There are 11 hidden switches. A switch that is on adds its own fixed numbers to the row, and there is some noise. The rows also spread widely along 12 directions, which tell nothing about the answers.
(in the rows, 128 means zero)
Known rows, each followed by its switches (1 for on, 0 for off):
[116 167  76 117 151 147 153 105 136 148 117 153 143 157  90 129 127 114
  89  94 135 138  78 143 113 100 122 138 125 143 111 132 110 119 138 154
 144 133 125 184 125 179]  0 1 0 0 1 0 1 1 0 1 1
[138 158  85 113 114  88 142 112 130 141 155 141 135 149 124 105 149  94
 142  73 128 133 155 175 140  91 136 152 129 113 100 155 110 156 183 169
  86 136 117 166  79 142]  1 1 1 1 1 1 0 1 0 0 0
[147 127 134 126 132 156 122 118 182 124  94 139 130 119  96 153 111 179
  86 149 125 133  57 116 120 174  88  94 162 149 132 115 134 118  87 130
 158 119 104 144 165 132]  0 1 1 0 0 0 1 0 0 1 0
[196 101 126  78 132 144 169  99 151 116  67 141 109 107  54 180 108 184
 128 117 101 126 101 129  71 148 131 126 185 209 137  91 130  90  99  85
 154 137 135 185 133 144]  0 0 1 1 1 0 1 1 0 0 0
[133 113 158 150 143 155 116 116 154 101 127 143 129 141  99 118  84 172
  80 176 114 148  99 128 131 191 123  96 112 102 127  77 119 134 109 133
 167 110 103 135 188 114]  0 1 0 0 0 0 0 1 0 0 0
[138 126 149 104 162 161 156 112  80 103 140 124 120 135  95 128 109 118
 126 105 130 140 156 165 112 133 174 115 140 119 117 123 108 150 155 114
 159 102 138 118 123  94]  0 1 0 1 0 0 0 1 0 0 0
[145 127 139  98 106  85 163 106  77 128 142 123 100 117 110 134 153 110
 167 110 181 114 123 159 123  99 165 150 152 154  79 168 133 119 159 126
 141 138 143 116  68 133]  1 0 0 0 0 0 0 1 1 0 0
[136 153 160 173 128 134 128  97 170 149 136 154 107 158 127  90  86 133
  95 131 128 178 110 152 162 186 108 114 100  96 135 136 107 143 105 186
 104 120 100 127 179 151]  0 0 0 0 0 0 1 1 1 1 1
[176 143 133 148  84  34 152  95 170 116 100 134 133  77 144 136 164 160
 110 172 182  92  69 120 146 127 109 135 194 181  57 163 131 119 132 141
 132 117 124 133  73 111]  1 0 1 0 0 1 0 1 0 0 0
[234 145  88 128 139  64 149  62 190 161 110 199 127 134 100 117 171 132
 113 144  91 107 170 106 124 110 147 168 154 123 132 107 104 151 118 182
 105 128 136 174  98 173]  1 1 1 0 0 0 0 1 0 1 0
[156 139 107 194 117  80 152  84 183 151  89 182 140 165 133 129 119 150
  97 143 139 113  78 131 152 132 108 123 144 142  95 100  96 130 113 164
 128 134 107 180 136 143]  1 0 0 1 1 0 0 1 0 1 0
[118 124 146 148 133  98 143 120  93  68 155  95 168 134 154  93 121 131
  65 136 172 118  85 148 159 139 155 139 118 140  66 132 110 131 173 127
 163  93 127 116  97  76]  0 1 0 0 0 0 0 0 0 1 0
[209 144 132  88 141  93 129  79 168 139 101 147 117  82  95 132 172 149
 124 178 115 117 149 102 107 145 146 159 167 147 123 133 121 142 117 143
 119 107 144 120 103 136]  1 0 0 0 0 0 0 0 0 1 0
[130 139  70 126 121 129 142  86 112  87 127 116  92 140 100 111 154 121
 120 173 164 120  99 125 151 110 122 131 135 101 147 128 110 101 140 173
 148  99 120 138 172 112]  0 1 0 0 0 0 0 1 0 1 0
[143 120 110 100 159 158 112 127 127  99 145 134 151 141  74  91 124 154
 107 146 105 131 133 161 124 164 144 142 105  68 127  56 102 158 162 145
 154  96 101 144 118 106]  0 0 0 1 0 0 1 1 0 1 0
[176 132 168 109 157 158 151 129 142 141 127 154 129 127  87 163 110 146
 113  86 107 145 119 179 110 159 131  67 199 114 110 141 110 190 138 127
 165 115 110 107 110  95]  0 1 1 1 1 1 1 1 0 0 1
[197 105 161 107 167 118 115 114 147 155 122 193 160 119  67  75 141 166
 122 162  82 130 168 162 100 180 170 185  82  86  85  39 100 187 146 127
 126 124 110 166  66 160]  0 1 0 0 0 0 1 1 0 1 1
[210  83 167 105 118 123 151  77 116 130 135 140  48 145  78 139 120 139
 172 152 122 150 162 174 121 169 164 115 152 109 157 120 117 125 127 153
 142 131 130 103 162 111]  0 0 0 1 1 0 1 1 0 1 0
[128 152  87  81 152 196 142 122 116 134 113 127  87 132  82 176 135 114
 148  93 121 140 126 133 104 103 119  96 174 128 176 151 117 128 115 130
 141 117 127 135 161 134]  0 1 0 1 0 0 0 0 1 0 0
[180 120 129 128 114 101 140  69 131 109 140 134  90 139  81 114 140 152
 142 176 172 124  96 171 138 136 149 114 157 101 100 124 112 129 150 165
 185 119 113 122 143 102]  1 1 1 1 0 1 1 1 0 1 0
[167 163 123 120 129  91 129  96 158 113 115 123 154  96 146  85 142 132
  96 127 119 142 163 121 141 141 125 171 127 153 110 146 108 152 145 142
  53 101 131 159  97 131]  1 1 0 0 0 1 0 0 0 0 0
[160 109 183 104 133 126 137 111  88 106 162 112 122 138  99 115 105 137
 137 105 142 141 144 185 113 154 181 127 128 127  84 128 128 149 163 112
 158 123 132 107  97  95]  1 1 1 1 0 0 1 0 0 0 0
[135 125 115 107 157 167 137 128 124 111  88 152 142 125  88 137 121 153
 110 132 105 128 119 128 108 148 117 121 150 119 135  78 105 146 121 110
 133 110 116 158 135 117]  0 0 0 0 1 0 0 1 0 0 0
[149 112 137 110 121 119 184  92  84 134 101 136  84 120  89 187 139 131
 177 128 174 106  96 149  84  86 164 128 171 197  98 151 139  85 125  86
 181 154 158 143 114 140]  0 0 1 1 0 0 0 0 0 0 0
[194 111 172 130 148 138 169 111 126 157  43 189 136 103 112 142 120 161
 153  88 107 113 164 143 104 161 123 131 188 160 116  85 104 189  94  79
  70 118 127 161  69 123]  1 0 0 0 0 0 1 1 0 0 0
[225  82 121 103  98 118 146 101 176 125  80 155  91 127  76 149 136 189
 157 142 103 121 115 152 128 169  95 110 197 143 158  89 114 140 106 138
 108 129  92 165 138 121]  1 1 0 1 1 1 1 1 0 1 0
[133 126 120  87 104 109 111 119 145 123 151 114 103 113  94 112 148 130
 135 161 138 143 115 140 130 152 128 155 108 123 119 140 147 107 145 160
 127 126 114 137 129 150]  0 1 0 0 0 0 0 1 0 1 0
[121 131 147 113 109 118 110 139 144  99  99  92 153  82 139  88 128 160
 113 133 146 134 104 151 144 188 101 162 117 158  93 119 118 136 149 118
  76  89 100 141  84  94]  0 0 0 1 0 0 1 0 0 1 0
[137 106 132 115  81  95 130 139 132 156 176 130  97 158 128 154 136 113
 167  92 134 125 126 153 135 117 125 117 131 136 125 175 167 124 139 149
 115 170 121 126 109 160]  1 1 0 0 0 0 0 0 0 0 0

New rows. What belongs after each?
[185  87 102 120 119 112 177 109 152  95 122 137 137 172  95 151  98 168
  94  94 102 115 105 133 129 132 134 120 158 184 141  87 125 106 119 123
 152 136 119 192 137 138]  1 1 0 1 0 0 0 1 0 1 0
[180  82 153  99 108 106 150 153 114  65 170  95 133 117 133 137 126 147
 108 105 120 121 134 152 153 161 127  96 183 129 127 139 132 153 161 123
 141 102 111  96  95  62]  0 1 0 0 0 1 0 1 0 0 0
[156 173 131 144 129 118 151 107 145 163 127 146 115 126 151 135 145  93
 112  81 144 136 127 145 154 122 108 111 173 130 128 203 117 163 127 172
  91 108 128 104 101 122]  0 1 1 0 0 0 1 0 0 1 1
[187 107 199 156 112  93 145 106 146 144 110 147 110 125 142 128 116 148
 117 132 143 142 105 158 150 186 124 113 156 155  95 150 117 152 116 134
 111 122 114 107 110 107]  0 1 0 0 1 0 1 0 0 1 1
[179 165 113 113 186 151 132  92 160 154  92 178 142 107  78 122 141 148
 101 143 106 134 129 125 101 134 134 129 155 101 117  93  87 170 114 139
 144 106 123 158 120 153]  0 1 0 0 0 1 1 1 1 0 0
[131 137 120 133 130 164 126 134 150 131 123 143 116 142 122 142 122 128
 117 113 104 142 128 130 138 150  93  97 142 109 168 134 124 151 109 145
  99 116 106 134 161 127]  0 1 0 0 0 0 0 0 0 0 1
[132 131 127 134 150 146 127  96 129  81 152 136 142 166  83  89  86 150
  67 156 108 162 115 146 125 158 153 133  80  99 119  81 103 126 148 150
 163 116 116 163 180 127]  0 1 1 0 1 0 0 1 0 0 1
[126 113 115  94 124 163 139 137 128 134  79 145 130 118  73 160 123 168
 146 105 138 109  78 142  98 136  99 117 166 156 115  93 140 127 112  93
 142 138 108 176 111 144]  1 1 0 0 0 0 1 1 0 0 0
[104 157 118  87 126 162 111 141 135 120 114 114 117 103  85 121 136 140
 139 131 143 158  93 170 124 150 100 119 139 109 105 144 110 151 154 140
 124 106  88 142 124 121]  0 1 0 1 1 1 0 1 1 0 1
[141 102  97 141  94 115 139 112 161 115 118 138 104 159 100 121 114 163
 130 149 129 135  84 141 147 149 105 139 108 138 143  90 118  88 113 154
 126 141  92 188 169 160]  0 0 0 1 0 0 0 1 1 1 0
[152 122 137 120 116 112 138 121 147 128 130 144 130 141  99 115 121 153
 128 117 131 135 112 166 135 156 132 141 128 133 104 114 116 145 139 146
 129 125 101 153 103 138]  1 0 0 1 0 0 0 1 1 1 1
[112  68 135 107 104 149 140 158  64 121 118 135 102 138 104 149 144 139
 201 117 156 105 110 170 119 126 123 127 132 122 118 105 138 132 140  82
 132 148 108 145 102 119]  0 1 0 0 0 0 0 0 0 0 0
[202 136 126 111 159 146 190  75  95 134  92 169 107 133  93 124 143 119
 146  90 131 125 164 165 124 114 143 127 190 127 140 129  86 183 132 132
 104 107 135 143 106 115]  1 1 0 0 0 1 1 1 0 1 1
[156 117 128  99 110 104 130 121 131 128 117 144 134 128  94 108 135 148
 136 109 132 127 112 165 127 150 125 153 137 128  87 106 121 148 151 135
 114 131 102 157  78 131]  1 1 1 0 1 0 1 1 0 1 0
[159  82 175 134 128 149 136 157 112 119 112 149 130 148 150 117 110 135
 139  76  92 145 170 170 161 195 107 107 148 101 149 107 101 199 128 118
  56 106  91 121 114  82]  0 1 0 0 1 0 0 0 0 1 0
[131 164 178  60 152 141 106 109 136 178 142 133 119  94  78 105 134 119
 153 117 134 175 147 176  91 155 156 158 102 131  78 167 138 159 150 133
 111 138 135 126 100 177]  1 1 0 0 0 1 1 0 0 1 0
[113 141 128  97 124 123 106 182 140 162 191 130 140 137 124 162 148 102
 136  72 119 124 122 168 124 116 128 100 145  95 100 175 153 166 167 149
 154 138 110  96  66 127]  0 1 1 1 0 0 0 0 0 0 0
[170 149 149  86 171 150 124 103 146 162 154 154 115 127  75 123 112 117
 112 121  85 164 175 138  91 153 165 131 116 102 137 125 129 149 130 150
 135 129 143 125 134 168]  0 1 0 0 0 0 1 1 0 0 0
[160 139 142 131 119 108 122  94 171 146  81 160 112 107 108  94 121 147
 138 148 108 157 156 144 121 172 124 171  97 142 109 101 105 131 123 138
  59 123 114 186 130 153]  0 1 1 1 1 0 0 1 0 0 0
[124 137  87 123 122 119 158 119 106 113 116 137 141 137 107 113 150 129
 121 108 161 106  85 157 135 106 116 153 140 131 105 119 115 126 156 138
 134 120 115 162  86 128]  0 0 1 0 0 0 1 1 0 1 1
[120 132  87 134 135 120 138 142 159 125  97 151 180 138 112 133 122 154
  87 105 117 109  81 135 120 124 111 140 130 155  88  80 108 131 141 115
 132 127 105 204  90 143]  0 1 0 1 1 0 0 1 0 0 0
[118 119  78  86 141 146 153 149 109 122 161 126 148 160 100 155 141 120
 125  74 115 121 105 153 116  90 126 129 139 134 139 135 134 128 154 126
 151 149 124 165 111 158]  0 0 0 0 0 1 0 0 0 1 0
[159 105 105 111 115 114 138 121 164  80 121 123 148 143  97 130 118 176
  81 134 121 125  73 135 146 159 100 112 162 142 124  99 118 129 136 139
 146 118  95 167 144 116]  1 1 0 0 1 1 0 1 0 1 0
[163  87 157 149 128  98 112 112 124 140 161 178 134 177 105 108 120 148
 136 154 109 125 143 163 127 149 167 136  89  77  91  71 114 162 148 136
 153 159 111 144 116 138]  1 1 0 0 1 0 0 0 0 0 0
[130 140 143  76 124 162  83 131 164 174 152 153 102 127  59 105 124 139
 158 132  95 169 156 165 103 178 118 138  88  74 137 115 148 160 132 157
  98 145  97 140 133 180]  1 1 0 0 0 0 1 1 0 0 1
[186  78 164  78 125 151 129 127 110 126 125 148  80 127  64 145 135 154
 170 136 116 136 133 175 116 180 135  96 176  85 138 104 128 161 132 130
 156 124  99  97 126  97]  0 1 1 0 1 0 1 1 0 1 0
[127 146 147  89 136 136 107 108 123 126 110 131 118  89  80  96 139 145
 156 167 140 140 149 156 105 161 149 165 111 109  92 104 117 148 150 124
 116 104 120 135 105 120]  1 0 0 1 0 0 0 1 0 0 0
[145  81 113 133  96 117 155 146 129 104 192 132 112 200 111 156 103 136
 111  85 128 127  78 158 159 129 122  81 147 112 144 134 142 110 136 162
 189 154  96 134 149 136]  0 1 1 0 0 0 0 1 1 1 0
[152  90 147 126  83  71 105 161 161 174 172 161 136 155 119 129 129 147
 150 104 119 120 111 175 140 157 118 126 118 100  79 116 154 158 153 154
 123 173  92 136  63 157]  1 1 0 0 1 0 1 1 0 0 0
[158 128 120 109  95 117 135 112 142 104 139 121 101 124 102 119 137 148
 142 139 136 139 120 149 148 146 106 125 151 120 141 142 123 137 135 154
 109 121 102 134 135 126]  1 0 0 0 0 1 0 1 1 0 1
[148 126 188 134 132 111 132  94 121 164 115 160  96 113 128  97 140 123
 175 152 143 156 166 169 131 162 145 157 102 116 101 144 113 161 128 136
  79 136 127 128 123 146]  0 0 0 0 0 1 0 0 0 1 0
[159  86 144  75 165 138 138 137  89 104 171 150 147 154  57 140 129 146
 114 124 113 120 116 172  98 139 186 116 140  86  90  81 120 158 172 117
 226 128 117 120  93 108]  0 1 1 0 1 0 0 1 0 1 0
[154 164  93  71 141 125 109 106 143 136 156 121 107 115  86 118 166 106
 114 143 128 139 128 139 125 131 137 134 148  85 128 155 122 142 162 189
 140 104 120 101 115 128]  0 1 0 0 1 0 1 1 0 1 0
[142 139  95  92 140 130 130 118 147 157 159 132 122 135  71 178 149 133
 127 135 140 115  70 148  88  88 144 108 150 135 100 150 145 109 148 137
 215 158 133 140 120 168]  0 1 0 1 0 1 1 0 0 0 0
[131 153  52 109 111 112 118 111 174 113 151 128 139 163  74 123 132 151
  94 142 122 130  72 132 124 110 120 146 110 124 119 107 120 100 151 174
 163 142 102 183 139 170]  1 0 0 1 1 0 0 1 1 0 1
[151  96 174  67 108 148 100 156 142 178 121 166  80 101  50 164 164 164
 206 152 140 126  97 176 109 178 110 101 169  85 103 128 153 175 116 130
 161 142  80  97  96 139]  1 1 0 0 0 0 0 1 1 1 1
[128 171 123  75 121 124 116 115 149 135 114 114 102  88  97 123 156 115
 136 133 147 150 119 152 121 144 122 144 150 133 101 173 124 132 153 160
 111  98 115 120 109 120]  0 1 1 1 1 0 0 1 0 1 0
[205 117  71 151 130  94 142 100 191 108 163 151 145 177 107 135 132 162
  69 148  86 117 105 119 140 112 134 119 131 121 152  95 102 121 130 176
 168 134 112 177 156 156]  0 1 0 1 0 1 0 0 1 0 1
